There are 4 ways to turn a row about zero (a turn may also mirror it). The second row of each pair is the first, turned, with some noise. The first 36 pairs use one turn. New pairs use 2 turns, one after the other, and a turn may come again.
Known pairs, each followed by its turns in order:
[ -3 -20  29  35  -6  20 -17 -16]
[ 17 -20 -20  37  29  14  19   1] | P

[-25 -16 -24   6  -5 -47 -26 -14]
[-26 -36  20 -15 -14  10  38   4] | P

[-17 -23  35 -29   7  25  24   4]
[ 19  40  39   8   6  17  -8 -16] | C

[ 22  11  -7 -27 -71  -6  30  30]
[ 25 -35  49 -43   5 -48  23  13] | T

[-15 -55  -3 -25   5  -4  -1 -24]
[-14   4 -45   4 -43 -18   5 -18] | Y

[ 15   8  49 -10   0  14 -24   3]
[ 25 -15  20   7  -2  -8 -36 -41] | C

[ 16  12   9   0   6 -46 -25  -9]
[-19  10  26   2   6 -17  45 -10] | P

[ -3  -1  13   6  32 -20 -45  12]
[-18  26  11  33 -13   3 -32   0] | T

[ 23 -28   1  34  10 -52 -27   7]
[ 23  20  12  52  30 -17 -31   4] | T

[ -5 -19 -22  -1 -43  18 -58 -24]
[-33 -12 -35 -17  31  46  27  14] | P

[-32   2  22  31  -9  20  10 -23]
[ 14 -16  35   2 -37   7  21 -15] | Y

[  4  33 -13  10  -4  81  14  20]
[ 17 -10  30  17 -21  19  68 -34] | C

[-19 -33  14  14 -16   0  29   7]
[ 18 -31 -31  13 -24 -15  -5  -5] | P

[-39 -13  15 -22 -21  -2  31  29]
[-16 -26 -12  -2 -24   0  34  47] | Y

[-22  10  18 -24   6 -13  18  15]
[  9  11  32   2  -7  10 -22  26] | C

[  4 -43  -5  29  40  27  15  -9]
[-28 -25   7  -2 -14 -32 -11 -44] | Y

[ 31  -2  29   1  21 -22  20   4]
[-36   9  15  25   3   1 -28   8] | Y

[-13  12   8  24   0   9 -22 -41]
[-11 -29 -33  10  -3  13 -30 -11] | T

[ -9  19 -27  -7 -12  36  14  -8]
[ 2  9  7 20 -4 -6 46  3] | C

[-62  10 -33  28   2  18 -32  -1]
[  0 -30 -10  42 -50  26  11 -20] | T

[-39 -59  14  49  23   6 -30 -10]
[ 25  26 -51  -4  30  60 -26 -11] | C

[ 39  24  17  24 -25   9  -4  37]
[-23 -55  23  -3  -4  12   4 -31] | C

[ 33  47 -19  -6 -36  24  11  39]
[ 27 -10  50 -49 -20 -13   2 -27] | T

[ 30  29 -18 -22   4  46  19 -10]
[-13  -1   5 -52   8  12  17 -40] | T

[-20 -10  33  -9 -29 -12 -33   3]
[-14 -19  -3  16 -23 -35 -19  29] | T

[-17 -32 -21  26 -43 -17   4  -6]
[-17 -58 -24 -12  -8   6  11 -14] | P

[  7 -19  -1  -2  -9   6  23 -17]
[-16  -8 -15  23  -8   2 -17 -10] | P

[21 16 43  4 -2 -8 23 45]
[-37 -16  24  12  19  21   0  35] | Y

[ 17 -13 -80 -59 -21   4 -23 -31]
[-52  44 -32  44 -23 -64  27  13] | C

[ -3  -4  14 -15  28  12  45  -8]
[ -4  26 -21 -31  15  25  23  19] | T

[-15  27 -11  22  82   4  12 -26]
[  1   5  40  34  24 -70   9 -36] | Y

[-47   9  16  24  -1 -29 -10  19]
[-13  21  32 -12  -6   0  49  16] | Y

[  3 -16  33 -26 -26   2 -11  15]
[-17  -5 -25  12 -12  40  11  15] | Y

[-29  -7  21   6  -4 -23  33   5]
[  8 -30   0  14 -25 -42  -2   8] | P

[ 13  20 -40   9  20  34 -14  20]
[ -3 -13 -17   3 -48   7  41 -19] | C

[-20  -8  37  14  44 -24  17  -9]
[ 26  -8  31  39 -20 -19  13  15] | P

New pairs, each followed by its turns in order:
[ 30  20   7  46  11 -27 -10  -6]
[ 12 -19 -34  -4 -23 -14  -8 -49] | T C

[  8  32 -45  37   0  -3  12   2]
[-35  33  18  -8  20 -13 -26  25] | Y T

[  2 -59  27  -6  47   3  -1  -8]
[ 17 -14  36   9 -20  61   4 -13] | T T

[ 15 -39  20 -27  12   7  40 -33]
[  4 -51  -9 -25  48   3  12 -17] | P P

[ -1   9 -19  49 -21  -6 -32  12]
[  7 -31  -8   4 -29  45 -14 -12] | C P

[-35  13 -17  19  44 -25 -21  37]
[ -6  16   3 -17  18  50  12  58] | Y T

[-24  -5 -26   9 -13  -4   1 -29]
[-13 -16   0 -20 -23 -20 -16 -21] | T Y

[-59  39 -22 -36  34  18 -44   2]
[ -2 -16 -38 -39  43 -16   6 -69] | C P

[-48 -26 -41 -17  -9  15  10  17]
[10 -5 35  6 43 -6 52 12] | Y T

[-71   5 -10 -31   5  21  -7 -31]
[ -6  -1  14 -22 -19 -13 -64  34] | Y Y

[ 38 -19   5  24   1 -18  -6 -14]
[  8  36 -19  11 -19 -16 -12  23] | C C

[ 26 -25 -28  -9  10  25 -22   3]
[ -3  28 -42   4  -8 -22   8   6] | Y C

[ 15   1  33 -27 -38  30  18   8]
[-24   4 -12  24  14  42  23 -39] | Y C

[ 27  10 -40 -50  -7  35  -1  72]
[ 15  11  25  65 -48  18 -10  59] | T Y

[-14   3  46   2  39  -9  21  20]
[ 39   8  26 -10  22 -21 -42  10] | P T

[ -9   8 -20  -3  24  10  16  20]
[-28  18  -6   0  -4 -22   5   5] | Y Y

[-16 -21 -10  14 -18  15 -31   5]
[ -3  31  13  12   4 -24  19  -1] | Y C

[-40 -17  19 -17  35 -35  -6  16]
[-28 -18   7 -10 -11  38 -13  45] | P Y

[  1  13 -41 -13  12   8 -17   3]
[ 12 -22 -18  28   4  18  22  -7] | P Y

[ 19 -19  39  -9 -26  -7 -31  23]
[ 27  10  -3  32 -16  19  46 -11] | Y C

[ -9 -49 -22 -14  -7  40   6  -4]
[ -8  16   8 -31  18 -14  28  52] | T C

[-19   3 -47 -15  17 -32 -37  32]
[ 29 -33  22  22 -42 -22  23 -16] | C T

[-53  24   6  -6  35  -1 -18   7]
[  7 -23  12  45  16  30  29  -9] | T C

[ 24  21  31 -35  -1 -31  -3 -24]
[ 30  -4  16   1 -38  15 -31 -31] | Y T

[-16  43  25   0  74  50  -1 -31]
[-44 -16  35 -12  19 -74  13 -39] | C C

[  4  -7  29 -12  -3 -11 -31   1]
[ 21 -10  -1   3  -3   4  40  -2] | Y C

[  7 -41 -29 -23 -11  11  16  -6]
[  6 -15  30  -9  12 -25 -25  24] | C P

[-22 -13 -20 -21  40  15  14  -2]
[ 12 -21  -1   3   9 -11 -49  10] | T P

[-10 -35   9  30 -46  -8 -32 -12]
[-29 -42  -4 -50 -13 -16  24 -13] | Y T

[-37 -41 -14  46  -1  12 -32  -3]
[ 14  -7  10  -9  16  52 -45 -17] | C P

[-14  29  -5 -23  14 -18  14 -54]
[-23  29 -30   9 -35   7  39 -10] | T T

[ 23 -14  -8  47 -35   9  18   3]
[-28  19  11  18  -8  15  15 -50] | T P

[-12 -21 -25 -15  28 -31 -18  27]
[-11  12 -54   5   3 -31 -16  10] | P P

[-19  11  21  52 -19  -9  13  40]
[-37 -45 -26   7  -8   0  -1 -36] | C Y

[ 38   0 -26  -9 -25 -23 -21  19]
[ 19 -10 -27  14  47  -7  18 -19] | Y Y

[-33  -4 -24 -27  -6  19 -10 -19]
[ 47  -7  16  -6  -1  19 -18  -8] | C T

[-44 -26  28 -52 -16  57  29  14]
[-26 -35 -19 -75 -41 -17 -28   8] | Y Y

[ -8  24  -5  23 -14  28   0 -23]
[  2  -1   2  18 -20  -1 -12 -34] | C P

[-53  11 -14 -32 -20  12 -25  -7]
[-12 -24  -3 -34 -55   2  25  16] | T Y

[-20 -22  43  11  10  24 -20   4]
[ 25  -6   8  15  15  13 -28 -49] | C Y

[  6  15 -18 -15  -4   1 -13 -20]
[  6   3  11  -6  16   8 -18 -24] | Y T

[ -2 -10 -13  40  -6   0   6 -21]
[-17  -1  -4   4 -27 -18  -7 -32] | P Y

